The rows of a group lie close to one hidden flat surface of 10 dimensions, which passes through zero. Surfaces can cross.
Some rows, each with its group after it:
[ -2  -3 -12   2   4  -5  17 -11  -8  14  -1  -2  -7  -8  -5  -2]	j_207
[ 22 -27  30  -4 -14  -9 -18   9   9 -35 -12 -11   3   3   4  10]	j_450
[  1 -12   5  -4   9  13   9  -2  -1  32  13  11  21  18  -3 -36]	j_450
[  6  -9  11  -1 -10  18  12  42  28  -6   0  26  32  13   7 -12]	j_259
[  7 -21  20 -13   2  -5   7   5  16   4 -28   6  18   1 -14  -7]	j_450
[ -5  17   0  10  -4   3 -16   2  10 -24   4   8  11  -1  -1  -7]	j_207
[  3  14   2  24   4 -10  20  -2  -3 -14   3  -5  17  -3  -6  -5]	j_207
[-20  -7   0 -15  14  18 -14 -23 -25  14   6   1  12  16  15 -12]	j_259
[-18  22 -31  13  -2  13  -3 -18   6 -33 -12 -11 -38 -11 -15  10]	j_450
[ -7   0   5 -19   5  35  -3  19  10  -6  -3   4   6  -2  10  -5]	j_207
[-12   9   0 -13   1  -2   1 -31   8   7   5 -10 -17  28 -11  12]	j_450
[  5   0  11   1  -5   9  -4  26   2 -22  -1  -1  11   7  16  13]	j_259
[  5 -15  14 -16  -9  18   4  17  22  10  23  27  31  17  18 -17]	j_207
[-21  16  17 -30   6   5 -11  11   8  45   4  10   1  20 -13   2]	j_259
[-12   5   8 -18   3   7  -3 -29  15  13  17   6   5   9 -10 -21]	j_450
[-16  15  10 -17   5   4  -7   0   4  20   4   2   1  12  -6   6]	j_782
[  6 -23   3 -14  -7 -17  -7 -11   0   4 -20 -10 -26  -2 -10  17]	j_259
[ -4 -20  -3  14 -13  -2  16   4  -1 -20  -4  13  16   9   1  -2]	j_782
[-10  -4   2 -19   9  25  -1   8  -8 -23 -15  -5   7 -12  23  16]	j_259
[  5  16   4 -14   5  -6 -27  -6  11  23  21  23  29  28  24   0]	j_207
[ 16 -22 -16 -12  -1  13 -14   1  -2  14  -1  -6 -34 -12   7  -8]	j_450
[ -3   9   5   9   5 -10   1 -12 -11  -6   0 -13  -1  -4 -10   0]	j_207
[ -7   4 -16  19   0   8  -2  -3  -2   0   3   9   0   9  -7 -20]	j_259
[ 22   1 -12   4  -1  -4   1  29   4  30  -1   1 -16  13   7  12]	j_259
[  6 -12  -3 -11  -2   1  -5 -13  -5   6  12  -6 -14  -5  10   2]	j_207
[ -5   2  -1  -4  -7  -8   2   5 -10   7   7  -5 -17   1   4  22]	j_450
[  6 -10  -3   8  -2   4   4   1  -4  -5   4  -5  -7  -4  -1 -10]	j_450
[  2  -7  -9 -16  15  -3   3 -23 -16  11 -11  -9  -3  -6  15  13]	j_259
[-13  23  -5  36   3 -18  26  21   5 -16 -26  21  43 -12 -17  -1]	j_782
[ -1 -13  10  -7  -6   2 -10 -15  -4   0  11 -15 -20  16  -7  -4]	j_782
[ 20 -19 -18 -15   5  12  12 -12   6  -4   3   3   2 -19  31   1]	j_782
[ -5 -15   9   3 -15 -22 -11 -25  11  10   7   7 -12  14 -31 -21]	j_259
[-14  -8  -3 -15   5   9  -3 -12  -4   3 -14   0  -4  -3  -4  -1]	j_259
[ -3   8  -4  12   0   5  19   0   5 -15  -1  -3   3  -3  -6  -3]	j_207
[-11  17 -28  -2 -11  17  -7  -9  17 -21  19  14 -15  -7  12   6]	j_782
[ 18  19  -8 -23  16  -8   2 -31   3   0   2 -24 -16 -17  22  32]	j_782
[  4  12 -19  -3  16  -1  24 -32  16  10  -4   5  11  -3  -1  -7]	j_782
[-28  11   5 -11  -7  -8  -3 -12  21  25  -5  14  -4  31 -33   0]	j_450
[ -5 -12 -17  30 -18  -7  26   4  -2  -8   5  13   2  14  -9  -5]	j_782
[  9  11  -1 -13  16   6   2 -26 -14   4  10 -32 -22   7  15  18]	j_207
[  5 -16 -25  -8   7  18  -2 -10  -2  16  -4   9  -5   3  13 -13]	j_259
[-9  1 11 -4 -7 -7 -3 15 -3 18 14 13  9 -3 -1 -4]	j_450
[ -6   3   2   5  -5   6  -9  -7   4  -7   5  -4 -11  11 -12  -8]	j_207
[-18  30 -16   5  11   0 -14   3   0 -16 -31   3   0 -23  -6  15]	j_207
[  9 -27   4  17  -9  -5  -7  -3 -17   1  13   1   4  26   2 -19]	j_782
[-22  12  20  -7  -7  -3 -11 -14  -4 -15  12  -9  -2  21  -5  17]	j_782
[-13  12   6 -13   0   3 -12  -4   1   4  17   7   8   2   8   2]	j_450
[ -2 -12  10 -21   8   9   1   2   4  21  -4  10  20   7   8  -8]	j_782

New rows, each followed by its group:
[ -1   4  15  -4   4  -2  -6  -4  -4   6  -2 -15  -8  24  -7   8]	j_207
[-16  -8  -6  26  -3  -9   8 -13 -11   8  -7  11  10  23 -25 -24]	j_259
[  6   4   5  -3   4 -10  21 -36  -5  -2  38  -4  21 -10  17  -8]	j_207
[  0   7  -8  -7   9   3 -11 -16  14  11  -9   6   2  16  -6  -6]	j_450
[-11   2 -16  -4   2   4  -3 -17  -2  -1   9  12   2 -30   4 -14]	j_207
[-13  -2   0 -10   2  28  -5 -16  -1  -5  24  -5 -11  -5  -5 -28]	j_207
[ 18 -19  14  12   1  11   6   2 -12 -28   6 -18  11  22  15  -5]	j_450
[ 14  -4  -2 -10  -4   5   4 -16  33 -13  11  17  16 -15   7 -17]	j_259
[  5  -4  -1 -10  -7  14   4  -2  17 -14  30  22  28 -16  26 -16]	j_207
[  4   5 -13   6   4   4   9  -2  -1  -1   1  -1  -2  -4   4   1]	j_207
[ -2 -13 -21   1 -21 -19  13 -20  16   5  -5   9 -27  15 -14  17]	j_207
[  9   1  16  18 -16 -26  13   7  12 -10   6  -1  -1 -10 -25  -5]	j_259
[ -9  -4  30   0  -8 -11 -14   4 -21 -25   0 -21  -2   7   1  21]	j_259
[ -9 -15  14 -11  -4   9   6 -10  -4   2  12  -5  -4  -4  -9 -17]	j_207
[ 20 -11   8  22  -9  -4 -23  13  -5  -9  18   3  11  24   8 -19]	j_450
[ 18 -26   3 -11   6   2   1  -2  12  16 -13   6   3 -15  -9 -28]	j_450
[-12  -8   5 -14  -1   6  12   0   3  10  -3   2  -4  -9 -11  -2]	j_450
[24 -8 -5  2 -4 -4  0  1  7 -5  9 -3 -2 -6 16  3]	j_259
[ 12   5  -9  -1   8 -14  -6 -18  27 -13 -35   4   0 -25 -16  -1]	j_450
[  6  -4   9   2 -10 -16 -24  23  14   3  -9  23  15 -17  -7  -8]	j_450
[  5  -7   5   8   5   4  -1  29  -7  20  -5   9  13 -10  -4 -22]	j_782
[ 31  -2 -16   8 -11  -8  -5  -2  14  -1  24   8  -2  17  28   9]	j_207
[ 22 -15 -19   9   4  12   6   6  -7   4   7   3   5   2  28  -8]	j_259
[-13  -3  -1  17 -11  12   2  17 -11 -10  12   1  -4  13  -5  -8]	j_450
[-17   8   8   3  -3   4   4  -5   0 -20   7   5  19  -1   0  -3]	j_782
[  1  18  10   6  11  16  18   5   2 -11  -5 -26  -7  26  -8  11]	j_207
[ 10 -22  19 -12   6  13   2  16 -11 -20  -3  -6  22 -36  19 -10]	j_782
[  7 -20   5   8  -3 -21  10   6 -15  25  -2   1   1   0  -9  -7]	j_207
[ -5  -8   4 -12  -3   9  -4  -6   5   3  11   1 -11  -9  -4 -13]	j_450
[ -4 -13   3  -2 -11  -1  -6  -4   1  -6  -3  -3 -19  -1 -13  -1]	j_207
[ -3   3  -6  12  -6   4   0  -9 -14  23  40  -1 -13  31   1 -15]	j_450
[ -9  -9  -5   3 -20   1 -13  -3  16 -23 -13  -1 -32  14 -22   9]	j_782
[ -8   6  -4   7  -1   1  10   2 -10  18  19   6   3   7  -1 -11]	j_450
[  6  -2   3  23  -6 -14  -6  12 -15  -7   3  -1   8   8   3   0]	j_782
[ 14  23 -10  23  14 -22  14  -8  -4  -1  -7  -4  18 -10   3   5]	j_782
[  4  -7   0  13 -10   3 -20   6  -5  -8   7 -10 -29  -1 -13 -12]	j_782
[ -2   4 -22  -6  -7   2   4  -5  21   4   2  22   5   6  11   7]	j_207
[ 10 -25  15   8 -22 -31 -29   4  -3   0   3   8  -5   4  -8  -2]	j_207
[-13 -11   9 -10  -1  17   1  19  -5  14  -3   5   0   5  -8 -11]	j_259
[  1  10  14  -8  10  -5  13   1 -14  15   8 -17  -1 -11   2   9]	j_782
[  3 -21   3 -16  -3  -5  -7  -5 -11  12   1  -4 -12 -15   5   2]	j_207
[-22 -18  14   1 -12   8  22   8  -7  -6   8   7  13   8  -9 -10]	j_782
[  3   2 -19  18  -7  -9   6  -1  12 -13 -12  12   3   6  -3   4]	j_782
[  7   1  -5   3  -4 -20   3  15  -7   9  -8  -2 -10 -13   5  26]	j_450
[  1 -10  -7  -1  -5   7   3   4   1   0  -4  -3 -17   0  -5  -1]	j_207
[-18  -1  13   7 -11  -6  -2  -9  -3 -15   7   3  10  28 -10   1]	j_782
[-10  15   4  -7  17  12  16 -29  -2   1  22  -4  18 -16   2 -24]	j_782
[ -1   0  -6   4   0   7   5  -4  -1  14   0 -11 -24  27 -14  -2]	j_207
[-10   8   3  -2   1  23  37 -14  14 -33  15  -5  13 -13   1  -7]	j_207
[-17  -9  -5 -13 -11  -3 -13 -15   7   3  -4  10 -15  -2 -14  -1]	j_207
[  9  -6  17  -3  -4 -11  -5   1  -2  -9   6  -3  13  -4   9   5]	j_207
